The groups are shells around one centre, one inside the other: the same stretched ball of 6 dimensions in 10 sizes.
Some rows, each with its group after it:
.47	.29	-.07	-.15	-.41	.41	-.49	-.55	.61 => S
.16	.00	.15	.10	.25	.29	.40	-.01	.13 => M
-.14	.38	.32	.16	.02	-.18	-.09	.43	-.56 => F
-.21	.02	.24	.10	.29	-.02	.51	.24	-.20 => P
.37	.17	-.41	.11	-.36	.32	-.22	-.35	.01 => X
-.01	.44	.33	.14	-.05	.03	-.23	.13	-.26 => W
-.20	.32	.36	-.01	-.17	-.19	-.28	.10	-.12 => F
-.09	-.09	-.06	.13	-.07	-.14	.16	.11	-.25 => R
.02	-.23	.23	.16	.10	.09	.23	-.14	.24 => A
.18	.23	.16	-.12	.17	.30	.26	.00	.24 => G
.02	.14	-.12	-.04	-.37	.07	-.23	-.35	.17 => R
.13	.02	-.47	.09	-.55	.04	-.32	-.39	-.04 => X
-.22	.41	.21	.05	-.10	-.10	-.09	.15	-.33 => P
.12	-.04	-.03	.22	-.17	.11	-.07	-.22	.02 => M
-.02	-.07	-.15	-.05	-.27	-.15	-.05	-.06	.01 => X
-.19	.14	.35	-.07	.21	.04	.34	.08	.11 => D
.27	.03	-.04	.26	-.14	.27	-.11	-.26	.05 => D
.17	.42	-.14	-.13	-.18	.31	-.06	-.22	.13 => W
.04	.51	.45	-.17	.11	.26	-.01	-.03	.28 => F
.25	.17	-.03	.03	-.42	.19	-.48	-.44	.32 => A
.00	.04	-.22	.06	-.41	-.07	-.24	-.22	-.07 => G
-.04	-.15	-.04	.34	-.04	-.05	.15	.03	-.32 => D
-.10	.03	-.20	.23	-.11	-.06	.16	.07	-.46 => P
-.06	.36	-.26	.14	-.18	-.12	-.01	.34	-.77 => S
.09	.42	.18	.11	-.17	.06	-.32	.07	-.22 => D
-.06	.34	.46	.02	.32	.14	.29	.25	-.08 => P
.20	-.16	.02	.22	.16	.31	.37	-.17	.16 => A
-.22	-.16	.17	.08	.05	-.27	.25	.24	-.19 => S
.07	.28	-.08	-.06	.18	.17	.43	.25	-.24 => F
.06	.12	.12	.21	.26	.06	.36	.40	-.44 => A
-.03	-.03	.45	.07	.23	.15	.26	-.07	.31 => A
-.20	.22	.50	.09	.28	-.01	.26	.26	-.15 => P
-.14	.20	.20	-.03	-.03	.03	.07	-.06	.06 => M
.20	.12	-.02	.21	-.09	.25	-.05	-.19	-.01 => R
.12	-.11	-.12	.22	-.11	.07	.06	-.10	-.10 => M
.19	.15	.04	-.06	-.32	.15	-.35	-.34	.36 => R
.01	.02	-.12	.16	.03	.12	.30	-.02	-.18 => M
.31	.06	-.06	-.09	-.12	.46	.04	-.53	.63 => W
.05	-.15	.13	.09	-.01	.12	.13	-.23	.29 => M
.07	.17	-.08	-.02	-.34	-.12	-.30	.02	-.13 => W
.00	.09	-.02	-.10	-.04	-.01	.15	.08	-.02 => R
-.12	.25	-.08	-.12	-.18	-.06	.03	.01	-.11 => A
-.08	.33	.66	.15	.36	.11	.20	.29	-.12 => S
-.17	.30	.16	-.05	.04	.02	.17	.09	-.11 => G
.05	.05	-.29	-.06	-.15	.17	.21	-.24	.10 => X
-.18	.08	.29	.04	-.13	-.07	-.12	-.15	.14 => D
-.05	.30	-.11	.29	-.13	-.03	-.05	.19	-.66 => X
.06	.26	.05	.32	.05	.07	.07	.25	-.55 => X
.16	.21	-.11	.07	-.40	.08	-.40	-.24	.01 => R
.13	.28	.45	.01	.49	.27	.47	.35	-.02 => S
-.04	-.14	.06	.24	.35	-.05	.62	.44	-.45 => F
.06	.06	.10	.09	.06	.28	.22	-.24	.21 => G
.00	.16	.35	.17	-.11	.03	-.25	-.09	.04 => W
.09	.32	.05	.16	.00	.23	.05	-.02	-.18 => G
-.21	-.13	.38	.14	.28	.06	.47	-.02	.13 => S
.03	-.17	.27	.04	.21	.12	.36	-.04	.30 => P
-.11	-.21	.18	.12	.27	-.05	.52	.20	-.09 => D
-.15	-.11	.19	-.09	.14	-.02	.40	.01	.21 => F
-.20	.19	.13	-.03	-.05	-.18	.07	.22	-.26 => G
-.19	-.16	.24	.22	.31	.00	.56	.15	-.16 => W

New rows, each followed by its group:
-.06	-.21	.48	.11	.29	.01	.35	.07	.23 => S
.07	.27	.40	-.04	.24	.30	.23	-.02	.27 => P
-.04	.18	.08	-.11	.13	.12	.35	.07	.04 => P
-.07	.04	-.11	-.06	-.06	.02	.25	-.04	.00 => P
.23	.08	.19	.04	.09	.42	.14	-.32	.45 => P
-.01	.31	.27	-.08	-.10	.21	-.12	-.30	.36 => D
.32	-.03	.01	-.03	-.09	.12	-.04	-.03	.23 => S
-.25	.14	.16	.17	-.07	-.17	.02	.13	-.36 => G
-.27	-.11	.21	.08	.18	-.06	.46	.05	-.03 => F
-.11	-.02	.01	.01	.09	.02	.39	.05	-.05 => G
.00	.33	.38	-.03	.10	.08	.02	.14	.02 => M
-.29	.25	.21	.11	-.28	-.20	-.29	-.05	-.23 => S
-.16	.30	.37	.08	-.04	-.23	-.16	.35	-.37 => S
-.28	.12	.04	.13	-.14	-.25	.02	.17	-.43 => A
-.03	.08	.14	-.10	-.18	-.01	-.12	-.17	.27 => G
.39	.44	-.10	-.09	-.06	.40	-.04	-.05	.07 => S
.21	-.16	.17	.12	.12	.27	.23	-.21	.37 => G
.08	.29	.04	.02	.09	.29	.24	-.05	-.01 => P
.38	.17	-.24	-.01	-.19	.31	-.08	-.19	.12 => P
.09	.19	-.07	.16	-.33	.09	-.30	-.24	-.07 => R
-.14	.30	-.12	.22	-.24	.02	-.10	-.08	-.42 => S
.11	.41	.16	.05	.31	.29	.38	.28	-.25 => F
-.01	.23	-.01	.20	-.16	.11	-.09	-.13	-.19 => G
.07	-.03	-.06	.22	.07	.31	.33	-.26	.05 => S
-.09	.26	.42	.17	.10	.02	-.01	.14	-.17 => P
.26	.05	-.21	-.16	-.56	.18	-.47	-.64	.61 => S
.11	-.16	.11	.23	-.09	.11	-.02	-.24	.17 => A
.33	.06	-.41	.01	-.17	.22	.08	-.08	-.06 => X
-.20	.08	.35	.26	.44	-.12	.55	.60	-.60 => F
.00	-.07	.03	-.10	.07	.21	.37	-.25	.39 => F
.29	.26	.05	-.01	.12	.43	.20	-.10	.19 => A
-.10	.35	.17	.05	.31	.06	.45	.43	-.46 => W
.07	-.15	.19	.18	.17	.05	.28	.10	-.01 => G
.31	.10	.10	.11	-.12	.36	-.16	-.38	.37 => P
.07	.16	.42	.00	.14	.08	.05	.12	.13 => P
.14	.45	.20	.05	-.03	.27	-.11	-.05	-.01 => P
.20	.05	.45	-.08	.31	.39	.31	-.15	.61 => F
-.20	.04	.38	.20	.11	-.05	.14	.06	-.09 => A
.24	.25	.00	.19	-.08	.12	-.12	.15	-.31 => X
.06	.21	.57	-.02	.42	.20	.35	.23	.17 => X
.30	.25	.06	.00	.17	.37	.24	.04	.08 => A
.32	.17	.07	-.11	-.03	.29	-.01	-.12	.33 => G
.00	.10	.08	.15	.22	.28	.44	-.06	-.03 => X
.06	.28	.11	.15	-.23	.04	-.31	-.05	-.16 => G
-.01	-.11	.25	.19	.17	.06	.28	.03	.03 => M
-.05	.21	.48	.16	.27	.07	.20	.24	-.14 => P
-.17	.13	.12	.04	.18	-.03	.40	.24	-.26 => R
.10	.37	.41	.09	.43	.33	.41	.24	-.08 => S
-.16	.15	-.06	.27	-.24	-.13	-.14	.01	-.47 => W
.19	.40	.01	-.16	-.35	.11	-.42	-.16	.16 => D
.21	.44	.04	-.11	-.02	.33	.02	-.07	.12 => A
.08	.06	-.15	-.14	-.03	.19	.29	-.14	.20 => W
-.23	.18	.52	.12	.14	-.04	.09	.11	-.06 => W
.31	-.05	-.05	.00	-.28	.23	-.23	-.42	.47 => P
.01	.07	-.09	.08	-.04	.17	.20	-.16	.00 => M
-.07	.10	.07	.04	-.09	-.18	.00	.23	-.27 => P
.33	-.11	-.10	.17	-.17	.22	-.10	-.28	.21 => A
-.21	.21	.23	.04	-.01	.01	.10	-.04	-.04 => P
.23	.24	.09	-.06	-.01	.16	-.01	.08	.06 => G
.44	.18	-.05	-.13	-.19	.41	-.18	-.38	.54 => D
.10	.25	.02	-.19	-.33	.17	-.28	-.40	.44 => A
